All groups share one centre, and each spreads out both ways along 8 directions, with some noise.
Known rows, each followed by its group:
[ 18  22  18  -5 -40  20  -1 -43   8 -11  27 -18 -26 -36 -31   1] -> (3)
[ 34  -8  -5  31  28  -2  14  53 -24   0  16  20   5   0 -32  -7] -> (0)
[ 11   5  17   3   5  11  -5   5  -2   3  11  16   1 -20  -9 -10] -> (1)
[ -6  24  29  -2 -42   5 -27  51  17   1 -27   1 -28  -1 -19 -17] -> (1)
[ 47   2 -21 -13  22   2   6  10  -3 -50 -76  22 -20   4   6 -32] -> (0)
[  2   8   8   3  -6 -20 -15 -28  -6 -24  -1  -4  -6 -20 -22   1] -> (0)
[  6  21  13  14   1 -93 -30  21 -12 -27   0 -13   3 -17 -32   4] -> (3)
[ 11  17 -23  -5 -33  25  -3 -62 -10 -20  -1  -3  -8   5 -21   6] -> (3)
[ 19 -13   0   9  25  -4  -7 -12  -7   0  12  -7 -11 -23 -23   5] -> (2)
[  1  -1 -17   1   1  -8   1 -18  -8 -35 -22  -2  -3  13 -16  -2] -> (3)
[ 10  -6  14   5  20 -18   2  13 -10   1   0  -1  14 -23 -27  12] -> (3)
[ 14  10   5  -1   6 -27   5 -32 -11 -26  21  -6  14 -25 -17   4] -> (1)
[-22  -8   6  -7   1  12   9   8   5   2  15 -12   8  10  -1   1] -> (0)
[-27 -10  -1  -5  17  -3  -8 -23  -8 -53 -49  35   8  12  19 -28] -> (2)
[ -2  -6  -4  11   4  31   9   9 -12   1  20  19   3   9  -4 -11] -> (2)
[  5  -9 -43  19  25 -26 -21 -19 -31  -4   0  13  11  23 -13   9] -> (3)
[ 38 -12  -5  25  28 -31   4  28 -15   0  23 -16 -24 -20 -40  10] -> (0)
[  3  -2  -3  -9  12  -2  -7 -14  -7   3  -9   2  13  -8  -4   9] -> (0)
[-17  31  11 -44 -37 -19  -4  -5  15   4 -22 -29  24   2   7  16] -> (3)
[ 16  -4  -3   6   4  15   7 -23 -14  -1   5   0   6 -17 -31  15] -> (3)
[  0  -2  -6   3  -1  -3  -2  12  -4  -6  -4  -9  -5   9 -19   2] -> (1)
[  7 -15   3 -18  41  -1  -2  14   2  17 -28  -3  25  -6   2   9] -> (2)
[ 19  18 -14 -27 -30  18  14   2  14 -42 -39 -11 -30  21   5 -24] -> (0)
[-13 -13   0  -2  19  -7  -5  -5  -6 -10  -9   5   6  -2   2   0] -> (2)
[ 19  -1 -23  30   0  61  25  30 -22 -31   0  48   0  41 -19 -33] -> (1)
[ 13   8   1  12  10 -40 -18  20 -24  27   2   2  33 -18 -40  32] -> (1)
[ 30  -2  -6   0   8  35  -5 -42   1 -35 -17  10 -27  -9 -15 -23] -> (2)
[ 25   5  -1  23   6   7 -19  15 -26  50  26  19  22 -21 -37  24] -> (1)
[-21 -37   5 -19  30  39   8  36  19  41   8 -24 -17   9  22   3] -> (1)
[ 18  42 -30   0 -45  20  16 -33 -25 -53 -18  32  29  35 -24 -13] -> (1)
[ 28  31  41  25 -31  12   2  31   0 -15  51  14 -25 -33 -34 -31] -> (2)
[ 13 -13 -10   4  31  21  -5 -15 -14  -9 -24  28  14   0  -7  -9] -> (2)
[-51   1  46   6 -13  11  11  27  13 -44  21   8   3  13   0 -35] -> (0)
[-10  -9 -17  25   7  -7  -1 -17 -23 -56 -13  29  -6  15 -14 -20] -> (2)
[ -5   3  13  -3 -18  -1   9  11  12 -20  19 -23 -27  -2  -9 -12] -> (2)
[ -2 -13   5   7  24 -39  -8  24  -6 -10 -10 -15  -2 -10 -24   8] -> (1)
[ 18   0  27  -2  -7  19  35  13   2  -9   8 -20   0 -28 -47  18] -> (3)
[ 33  19   0 -26 -15  -9   1   7  16 -32 -42 -13 -31  -9   4 -21] -> (0)
[ 31 -21 -15   9  -4  22  15   3   4  75 106 -72 -45 -25 -34  44] -> (0)
[  2  -7  12  -8   2  15   9  -5   8 -11   5 -13 -15 -12  -9  -2] -> (3)

New rows. What belongs after each?
[-10   2 -26  19  -6  -2  -1 -24 -31 -38 -11  34  15  19 -14  -8] -> (2)
[ -7  -4   7 -17   8 -16  10  36   9  12   0 -29   8   3  -4  12] -> (2)
[ 12  -2  -7  11  20  -8  14  18 -21  -9   6  15  32   6 -19   3] -> (1)
[ -5 -13 -17   2  10  -2   8   4  -3 -29 -10  -9 -15  26  -6  -9] -> (3)
[-13 -23 -14   1  20  37   9 -11  -9  11  15   4   9  17  -1   5] -> (0)
[-27   9  33 -11  -6 -25   3  68  -3  75  58 -15  44 -20   6  34] -> (2)
[ -8   5 -13 -15  -6 -13  -1 -11   0 -23 -24 -12   3  18  -2   2] -> (3)
[-21 -42  -2  -9  47  17  -2  26   9 -13 -43   5 -16  19  17 -19] -> (1)
[  4  -5   4  -6  11 -12  -3 -16  -3  -7 -11  -8   7 -19 -18  12] -> (3)
[ 17  32  16   2 -13 -26  -7 -15 -14 -29   0  17  24 -23 -21  -7] -> (1)
[  0  14   3 -24  -5 -31   5  39   2   2 -29 -12  31  10  -2  13] -> (0)
[-11 -11  -6 -18   6   0  12  -2   7 -12  -7 -22  -2  13   4   1] -> (1)
[  2  13   3  -1 -17   4   0   2   1 -14   6  -2  -8   3  -8 -12] -> (3)
[ 18 -16  -3  32  23  40  -6  27 -19  11   8  38  -9   1 -22 -15] -> (1)
[ 24   2  -4   3   6   1   8  22  -5 -14  -3   3  -7   0 -16  -8] -> (0)
[ 25  17  -8  -6 -25  16   6  -8   1  10  17 -20  -4   0 -29  12] -> (2)
[  2  14  12 -16   2   1   4 -17  -2 -24 -11  17  24 -11   8 -13] -> (1)
[ -2  -4  15  14  13   2   8  36  -7 -26   3  25  -1   3  -5 -28] -> (2)
[  6 -10   8  14  20  -9 -20  -6  -2  10  36  -4 -23 -24  -5  -8] -> (3)
[-31   6  50  -3 -17  -1   4  21  25 -52  10 -10 -29  -5   3 -42] -> (0)
[ 49   1 -43  -4   7  -5  17  32 -19  52  14 -28  12   7 -28  42] -> (0)
[  1  -3  26 -15   6   4  11  33  25 -15  -4 -23 -24  -5   3 -19] -> (2)
[ 12   3 -11  -2   0   7  -8 -18 -12  37  30  -5  14 -12 -13  24] -> (3)
[-11 -20   7 -14  18   6  -5   7  11   8 -12 -15 -10  -3   8   1] -> (1)
[ 21 -12  -3  27   8  23  19  17 -14 -11  34   1 -19  -3 -36  -6] -> (3)
[  0  44  25   3 -47   3 -14  -8  -9  -7  20  28  16 -20 -10 -12] -> (2)
[ -7  -3  40 -32 -11  14  23  21  29  19  21 -48 -11 -29  -5  12] -> (3)
[ -3  28   0  -6 -43   5   9   9   2 -10  16  -9   1  12 -15  -2] -> (2)
[ 23   2  -9 -33   9  15  14  37  10   6 -41  -5   0  10  20  -8] -> (0)
[ 22  14   9 -11  -4 -10   1  19   6 -15 -17  -4 -11 -12  -7 -11] -> (0)
[ 12  23  44 -12 -21   7  -6   3  12  11  23  -4  -2 -42 -10  -5] -> (3)
[ -5  -9  14   8   4  30   0 -25   8 -42  11   8 -40  -7  -3 -33] -> (0)
[ 27 -39  -6  14  53 -30   5   6   2 -15   7 -45 -36 -14 -42  12] -> (2)
[-23  15  -4 -19 -25   6   9  21  -5  21   6  -3  37  20   8  15] -> (2)
[-35  -1  49 -12   2 -20  11  53  26 -58 -18  -6 -16   6  12 -42] -> (0)
[10 -1  2  1  2 35  9  2 -6  9 14  8  4 -5 -9 -1] -> (3)
[ 85  13 -52  -5   3 -29  -5 -25 -17 -17 -41 -19 -37 -18 -34  15] -> (0)
[ 34   7 -26  -2   2  12   9  15 -18  14  -7   8  13   9 -17   8] -> (0)
[ -2  14  10 -13  -3 -44  -5 -32   2 -58 -26 -10   1 -14  -9  -9] -> (1)
[ -1 -12  11  -5   7  19  16  30   8   4  16 -11  -6   2  -1  -5] -> (3)
[-24   1   9 -43  10 -32  18   2  16 -30 -33 -28  25  10  24   2] -> (1)
[-14 -20   5  18  11   8  17  26   0 -10  41 -18 -17  10 -19  -4] -> (0)
[ -8  -7   1  -3  17 -20  -4   9 -10   8  -4   2  24  -5  -4  13] -> (2)
[ -1 -13 -12  -4   8  10  16  -1  -1  -6  14 -18  -6  12  -7   6] -> (1)
[-15   8  24  -5 -10 -21  -6   2   8  -6  20 -21  -2 -13 -15   4] -> (0)
[ 27  17 -16 -22   1 -55   2  40 -10  14 -33 -25  29   0 -20  33] -> (0)
[  4   5  26  -7   5  -2  -6   8   9 -22 -12   7 -10 -17   3 -25] -> (0)
[ 10  20  15  16  -9 -22 -24 -30 -19 -17  12  19  12 -30 -35   1] -> (0)
[-45 -46  35 -20  68 -28 -12  24  12  21 -11  -4  10 -29  44   0] -> (2)
[  0   6   1  -4 -17 -23 -31  -7  -1  34   6 -34 -13 -19 -32  33] -> (1)
[ 40  42  28  14  -6 -11  -5 -40 -25 -20  36  46  38 -54 -22 -11] -> (1)
[ -6   3  18  17  -3 -15 -11   3 -12  10  46   4  -1 -29 -13   2] -> (2)
[ -5 -15   8  -9  27 -25 -12  -4  -4  28  13 -18  13 -25  -4  25] -> (2)
[ 28  -8  -4   1   0  70  33 -34 -17   3   1  13  18 -18 -45  21] -> (3)
